Every row belongs to one group in each of 4 separate groupings. Each group adds its own fixed numbers to the row, and there is some noise. The rows also spread widely along 11 directions, which tell nothing about the answers.
Known rows, each followed by its group in each grouping:
[-30 -57  30  30 -15 -58   0  36  33 -25 -13  19  -4  51  26   7   4  -5
   0  39  22 -15 -13 -20  -4  17  39  -7] : P W (2) tudu
[  0 -21   7 -30  10 -50  -3  24  59  -4 -15  10  -6  -9 -16   8  20 -23
  -8   9   6  -8  32 -21  10  -9  16  -5] : K Y (3) Namut
[-12  -7   8  20  14  37   5 -28 -28  -1   4 -25  25  12  22 -27 -27  -7
   4   7 -21  -3 -40   8  -2  15  16  -4] : Z B (0) Namut
[-13 -18   0 -19  19 -37  15  10  16  -8 -23  20  -3  10  21   6 -28  22
 -12   9 -46  14   6  -8 -15  -9  61 -16] : K L (2) Vom
[  1  -8 -13 -11  18 -15  -1   2  -3 -18  13  33  -4 -13 -24  22   3  -7
 -10  12  -6   4 -14  18   2  64 -20  -4] : F B (3) Vom
[ 44  11  30 -35   3 -13 -54  -3  48   4 -24 -22  32  -8 -33  -7  -6  18
   7 -55 -24   6  45  -7  21 -41 -23 -18] : P C (1) tudu
[ 19 -19 -19 -16  27   5   7 -48 -34  -4  29  12  34 -13 -34 -23 -18   0
 -23 -24 -53  22   3   3   6  15  17   4] : F C (1) tudu
[ 13 -34  20  64  37  20 -38  -7   1  42  -2  -9 -13  50   7 -23   2 -41
  41 -14  37  18 -65  19  10  59 -40  56] : Z Y (5) tudu
[  3 -13  -7   2  31   6   0 -31 -35   2   6 -14  22   6   1 -29 -20 -29
   4  21 -20   9 -50   7   9  19   4  -1] : K W (4) Vom
[ 13 -34  35 -42 -10 -30 -68 -28  10 -18  -3 -26  69  42 -16  -8  49 -40
  35   5  13  30 -18 -29  12  -9 -77 -29] : Z L (0) Namut
[ -9  24 -35  16  12  69  26 -27 -44   4   4  -7  17 -31  18  18 -20  11
 -33  22 -30 -18   3  23   1  26  10   2] : F C (5) Namut
[ 24  -7 -10  -8  12   9 -25 -22  15  12 -32 -11   7  -6  -3   0  -9  -3
  -4  -2  -7  -4  16  -4   7   2  -6  23] : Z W (4) Vom
[-18  11  -8  12  20  18  19 -10  -5  15   0 -22  -9  -1  -5 -12  -3 -37
   5  32   4 -29 -18 -13   6   1  28  14] : P L (2) tudu
[ 41  16 -17 -34  22  35  18 -37  52  15 -33 -19 -27 -13  26 -22 -30  39
  48   7 -13  14 -40  10 -11 -19  28 -17] : F C (1) Vom
[-19  44  -9   7  26  17   0  28   2   7 -13  -5 -17 -44 -23  31   1 -22
 -42  24  13 -63  46  -3  18  20  -3  24] : K L (1) tudu
[  8  27 -10 -12  55   3 -40  -3   3  26  11 -14   2  -7 -38  -3  25 -68
  13 -16   6  10   9  -1  26   8 -48  23] : K Y (3) Vom
[  4  20 -36 -34  35 -50   5   2   9  25 -19  25 -13 -37 -26   4 -26   7
 -24  -8 -59  15   0   5  10  23   0 -20] : K C (2) Namut
[ 28   8 -11 -38  16   3 -30 -16  36  15 -21 -25  18   6   6  -1   4   9
  33  -8 -19  28  -4 -11   6 -19 -24 -21] : K C (1) Namut
[-47  50   1  14  16  27  16   6 -48   3  -6 -28  27  -6  45   8 -48 -14
  -7  45 -43 -34 -38   9   7   3  16 -43] : P L (4) tudu
[-21 -30  24  69   7  20  -4  12 -19  -6  21 -20   5  42  17 -16  12 -48
  16  34  47 -32 -40   5  11  31  13  27] : P W (3) tudu
[ -3 -26  -8  15  15 -27  56 -16  21  15 -24  19 -48 -29 -12 -36 -39   0
 -25  31  -6 -47 -36   1  -3  42  68  29] : Z L (2) tudu
[ 34 -51 -56 -72 -22 -45   9 -56  56  -8 -37  40 -30 -34 -36  13  -2  35
 -14  25 -33   4   3 -47 -18  35   5  22] : P B (0) tudu
[  5 -21  -9 -34  10 -25  28 -31  14  -5   3   5   5 -19 -19 -22 -10  -4
 -16  12 -27  -5   2 -19   5  -8  46 -13] : F C (2) tudu
[ -5  30  21  -8  -2  -6 -10  16  23 -15 -29  -8   1 -21  14  19  -5  -6
 -11  34  18 -41 -12   8  16  14 -37 -37] : F C (5) Vom
[ 15 -31 -15   3  -1  46   6 -27  23   1   1 -16   6   6  11   9  24   1
   5  10  14  -3  42 -26  -6 -29  39  35] : F C (5) tudu
[  7 -27 -19   8  16  44   5 -20  -9 -10  31   5   6  12  -5   4  20 -16
  18  23  23  10  -8   0  -1  41   6  29] : K Y (0) tudu
[-18  19 -18  -7  10 -29  -8   0  -8   5 -31  18  -1 -21  -5  16 -39   6
 -33  18 -42 -21 -35   6   5  61 -35 -15] : P B (1) Namut
[-14   2 -38  20  31  22  29 -38 -39  26   4  -2  -5 -13   7 -18 -37 -20
 -18  25 -37 -11 -35   1   9  30  22  17] : Z C (4) tudu
[  2 -15 -37   4  18  -1  10  -8  36  30 -32  10 -33  -4  10  12  -5   0
 -10  13 -10  -7   9 -18  -7   7  28  30] : F C (1) Namut
[ 11  -9   6 -13  14 -50 -26  31  38   2 -12  23   5  -2 -35  35   9  11
  -6 -16 -19  21  33  16  -2  19   1 -12] : P L (4) Namut
[ 29 -28 -34 -32  11  -4 -10 -17  46  14 -41  37 -16  14  30  27 -27  57
  19 -13 -39  51  -4  -6 -24  20  23   6] : F Y (2) Vom
[  8   2 -29 -24   8  28  20   1  27 -28  -7   2 -13 -30 -15  24  19   3
 -25  32  12 -30  62 -11  -1  -7  39  22] : K W (1) Vom

New rows, each followed by its group in each grouping:
[-34  16   5  27  40   4  -8   9  -6  35   4 -35  -7  29  -5 -20  19 -77
  28  22  17  -3 -33  -7  12  -9   8  13] : P L (2) Namut
[-15   3 -48 -20   5  -5  32 -10  22   3   3   8 -23 -27 -18  20  22 -31
 -15  45   1 -21   8 -23   3  12   7   7] : P C (3) Namut
[-14 -46 -16 -12   9 -37 -28 -13   6   6  10  19  22  36  -9  16  22 -47
   7  17 -14  31 -12 -38   6  19 -16  16] : P Y (4) tudu
[ 31  10 -22 -27   1  29 -30 -30 -13  -8  -5  -7  35  -7   1  16  -1  32
  19   6 -13  27 -36  24   5  48 -69 -34] : K C (0) Namut
[ -2   3  13  -9  21 -51  10  -3  -6   0  12   3  11 -41 -60 -31 -18 -38
 -42   1 -27 -31   0   3  27  14  10 -17] : P C (4) tudu
[-31 -13   5  48   0 -15   8  40  14   6 -32   4 -13  12  34  16 -23  -3
 -27  31   1 -39   5   5  -4  17  49   9] : P W (4) Namut
[-43  13 -42  51  14  62  30  11 -17  26 -11  -6 -12  -2  42  40 -18  -3
 -45  16 -35 -24  60  -7 -12 -23  74  40] : P C (5) Namut
[-17 -21 -11  13   5  -8 -10  -6  -1  -1 -16  13   2  17   9   9  -8  -8
 -24  14 -25   0   7 -19  -4   5  19  13] : P C (0) Vom
[ 23  24 -25 -28   9  37 -35 -41 -10   0 -15 -21  24 -22 -15   9   3  -5
  -6   6 -11  -2   9  -9  13   5 -54   5] : K C (0) Vom
[  0  30 -15   9  26  18 -20  11   9  32 -13  -6  -7   7  11  16 -22  17
  14 -22 -30  16   8  10   6   0   5  -4] : P C (2) tudu
[ -6  11  -3   2   3 -25  33  18   4 -10 -30  29  -5 -41   9   8 -66  57
 -51  -3 -53 -25  -3  38  -1  47  35 -37] : Z C (2) Namut
[-10   9 -11  -6  23 -19  20   1  26  27 -30   0 -28 -27  -2   1 -23  -8
 -15  11 -26 -27  16 -12   2  -7  49  15] : Z L (4) tudu
[-17  -1   7  29   7  -5   7  20  11   6 -19   0  -4  -3  19   2 -21   3
 -24  11 -11 -24   5   7   0  16  26  -7] : Z C (0) Namut
[ -8  -5 -16  -1 -12  37   5  -5   5 -31 -12   1   1   5  32  37  17   3
   4  58  26 -19  -7   4  -6  34 -18  -6] : Z W (5) Vom
[ -3 -15 -41  -8  13  11 -19 -10  15  21 -18  -7  11  29  40  26   4   2
  24  25 -22  38  -8 -21  -7  -8  -1   0] : K C (4) Namut
[  6 -30  10 -15  15  -3 -11  -3  22  -8  17  -7  19   9 -21  -1  22 -14
   2 -16 -16  19  47 -24   5 -30  32  16] : K B (5) tudu
[ 37  18 -37 -57   8  43   6 -60  -7   1  -7 -16  25 -38 -30   0 -12  29
   7  -5 -51  15   8   8  -8  -5   7 -13] : P L (0) Namut
[  5 -11 -48  -8  30 -23  14 -12  24  35 -23  37 -42 -18  -5  14 -38  30
 -12 -19 -59  17  10  -4 -13  33  35  34] : Z B (3) tudu
[-23  15 -18   3  23  19 -10 -11 -21  11  11 -10  14   9  -3   7  10 -49
   7  27 -13   8 -32  -2   8  27 -29  -8] : P Y (0) Namut
[-17   9  -6 -13  13  -2   8  -2 -11 -20   4  -4  16 -23 -16   5   4 -38
 -32  31  -6 -27  16   0  14  11   6  -7] : Z W (4) Vom
[  25 -113    1   35  -16   25   30  -45   -8  -48   29   45   18    4
  -28  -15   -1   14  -47   16   33  -26    1   -5  -11   81   53   68] : F Y (1) tudu
[  2 -30   4  43  24 -46  21  24   9  14 -11  42 -32  -5  -4  -6 -34  19
 -26  -2 -15   0 -39  44  -8  74  26   4] : F C (5) Namut
[-12   1 -47 -26  11  -7  31  -5  15  -6   8   7 -14 -22  -3  19  19 -21
  -4  64   1  -5 -14 -11   3  21   8 -16] : K C (4) Namut
[  7 -21  -1  23 -16  36  39 -17  30 -26 -27  -4 -27 -22  12 -11 -11   5
 -25  61  55 -78 -22  -7  -5  31  32  24] : F C (1) Vom
[ -2  -4  -4 -19  30 -28   3   7  16 -14  25   1  -7  13  -9  -6  25 -38
  33  32  11  22 -42   3   6  16 -13 -27] : K C (3) Vom
[  4 -21 -46 -31  14  -8  22 -26  46  25 -24  16 -45 -16  -9   8   9 -18
  -1  32   6 -12   5 -39  -2  10  30  41] : F Y (2) tudu
[ -5 -17   9  39  27   1  -4   4 -13   8  -4  -1  -7  11  -1 -23 -19 -18
  -7  12   6 -26 -24   8  14  39  11  27] : K W (1) tudu
[ 14 -37 -25 -34 -15 -49 -33 -10  25 -34 -21  52  13  -6 -35  48  25   6
 -43  16  -1   3  22 -20   2  64 -64  10] : Z C (1) Vom
[-15 -30  16  37   3   0  24  10   8  -7 -10   7  -9  11  35   1 -29  18
  -3  25   2 -26 -23  10 -10  34  48   4] : Z L (3) tudu
[-25 -12   3  11  15   7  -7  -5  -9  -1   8  -4  12  14  -2  -2  14 -47
  -7  21   6 -14   1 -21  13  13  -1  18] : Z Y (0) tudu
[ -8  30   7 -22  31  23  23 -39   2   8   5 -50   3  -1  14 -45  12 -62
  40  50  13 -11 -68 -10  15 -39   0 -29] : F C (5) Vom
[  0 -12  -1  -1  23   4 -39 -41 -24  16 -12  -9  20  26  -6 -10  10 -47
  11  10  -7  15 -39 -15   4  26 -46  24] : Z L (0) Vom
[  0  22   1   9   9  10 -30  20  -5  -3 -10   1  27  -5  -4  29  -7  15
 -21 -17  -9  -2  21  29  14  37 -39 -19] : Z C (2) Namut
[  9  29  14   3  17   4 -24   2  21  29 -27 -32   5  15  33 -14 -39  13
  45  -4 -20  12 -57  19  10  -6 -15 -45] : P C (4) tudu
[ 13 -21  18  -9   8 -42 -21   1  36   3 -14   6  -7  36  23 -14  -8  18
  53  10  -2  36 -75  11  -1  36 -32 -39] : Z C (0) tudu
[-31 -23 -29  41  27 -15 -17   8 -13   4  18  26 -24  38 -15  19  39 -76
  -1  52  41   3 -54 -11   5  74 -49  38] : P C (1) Vom
[ -6   9 -40  -7   4  41   9 -36  -6  -2 -19  -3  -5 -12  18  14  -7  -2
 -12  41  -8 -16  -5 -13  -2  17  -7  13] : Z C (0) Vom
[ 19 -30 -32 -67  16 -36  25 -57  19 -13   9   6   7 -21 -38 -29  13 -30
   1  26 -30  23 -16 -28   4 -17  19 -16] : Z C (4) Vom
[  9 -17 -40  25  28  55  13 -49 -30  30   2   1   0  18  35  -6 -41  26
  16   0 -38  30 -48   7 -13  30  22  27] : F C (1) tudu
[-28  -4 -30 -11  -1  -3  45   8  44  -4 -12   8 -46 -25  16  25   9 -19
 -14  71  19 -45  15 -33  -9   6  61  17] : F B (4) tudu
[-34 -20 -44  15  -4   2   0  -3  -3   6  -9  12 -12  25  24  29  19 -28
  -6  60   4  -1 -28 -26  -7  36 -10  16] : P C (0) Namut
[-31   2 -29  21  12  -9  27  29  19   9 -18  19 -20 -18  20  32 -19   1
 -47  26 -22 -22  43  -7  -6   9  53   9] : Z C (4) Namut
[ 31 -41  14 -22   3 -27 -32  -5  63  -2 -20  -3   7  29   0  -2  17  -1
  29 -10   6  34  15 -20  -2 -29   6  -3] : Z C (4) Vom
[ -8   1 -31 -12  24  33   7 -54 -48  17   8 -13  32  19  32 -16 -37   1
  19   3 -68  42 -45  -4   2  -2   9 -19] : Z C (2) tudu
[-11  34 -17  -8  20   3  -5  -8  -2  17  -9 -18  -1 -18 -18  -4  -1 -39
  -8  24  -3 -27 -29  -3  19  19 -38 -11] : P C (1) Namut
[  3 -36 -11 -22 -11  -4  19  -1  33 -32   1  22   9 -21 -22  29  27   3
 -35  13   1 -12  66 -11  -5   3  35  11] : Z Y (5) Namut
[-30 -40 -12  14   3 -49 -28  15  -4  -3 -10  30   8  23 -10  27  27 -35
 -34  20  -6   2  19 -21   6  47 -24  24] : Z W (0) Namut
[-13 -11   7  14  30 -43  32  30  31   0   0   5 -40 -12 -10 -18   0 -26
  -2  32  16 -36 -11   1  10  17  48   3] : K W (3) tudu
[-24  27 -41  13  19  53 -10 -26 -57   7   3  -4  15   4  18  22 -16 -19
 -13  31 -31   3 -29   3   1  35 -31   5] : P C (0) Vom
[-18  28 -59 -33  43   1   9 -44 -12  33  -6  -4 -15 -26 -24   0  11 -68
 -18  30 -29  -4  -3 -41  12 -10 -11  29] : F C (1) Vom
[ 68 -38 -18 -57 -18   5 -27 -57  69   2 -33  -9   1 -11 -37  -8  28   9
  38   7  40   6 -20 -22   3  21 -47  17] : P Y (2) Namut
[ 14 -19 -15  15  27 -12   6 -35 -31  19   7  16   6 -39 -59 -25  -9 -33
 -55 -11 -18 -18 -10  18  17  57 -13  35] : F C (5) Namut
[ -3 -20   5  18 -28  38 -49 -12 -15 -18 -14 -12  50  34  40  44  23   3
   0  32  26  -3 -10  -5   3  36 -73  -8] : F C (5) Namut
[ 24 -29   7  25  12  29 -12 -19  -5  -8  10   1  18   9  -3  -3  -8   8
  -8 -18   4   3  12  17  -1  20  11  23] : F C (3) Vom
[-26  46 -12 -18  21 -11   2  16   0  11 -25   5   2 -27   7  21 -27  -2
 -18  15 -41 -13  -7  16  13  32 -20 -38] : Z Y (0) Namut
[ -8  -5 -25  12  -3  25  -4   7   4  -4 -17  13  18  -2  12  41 -16  28
 -40  -1 -35  -9  54  -7  -6   3  25  12] : P C (1) Namut
[  1   0 -18 -22   9   0   6 -10  21  -6  -9   7  -5 -12  -5  12   4  -8
   2  27  -1  -5 -14   0   3  35 -11 -13] : Z Y (0) Namut
[ 16  12 -37 -22   9  10  12  -7  16   2 -37  25 -19 -33  16  25 -44  60
 -25   1 -49   0  15   9 -14  20  24  -7] : K C (0) Vom
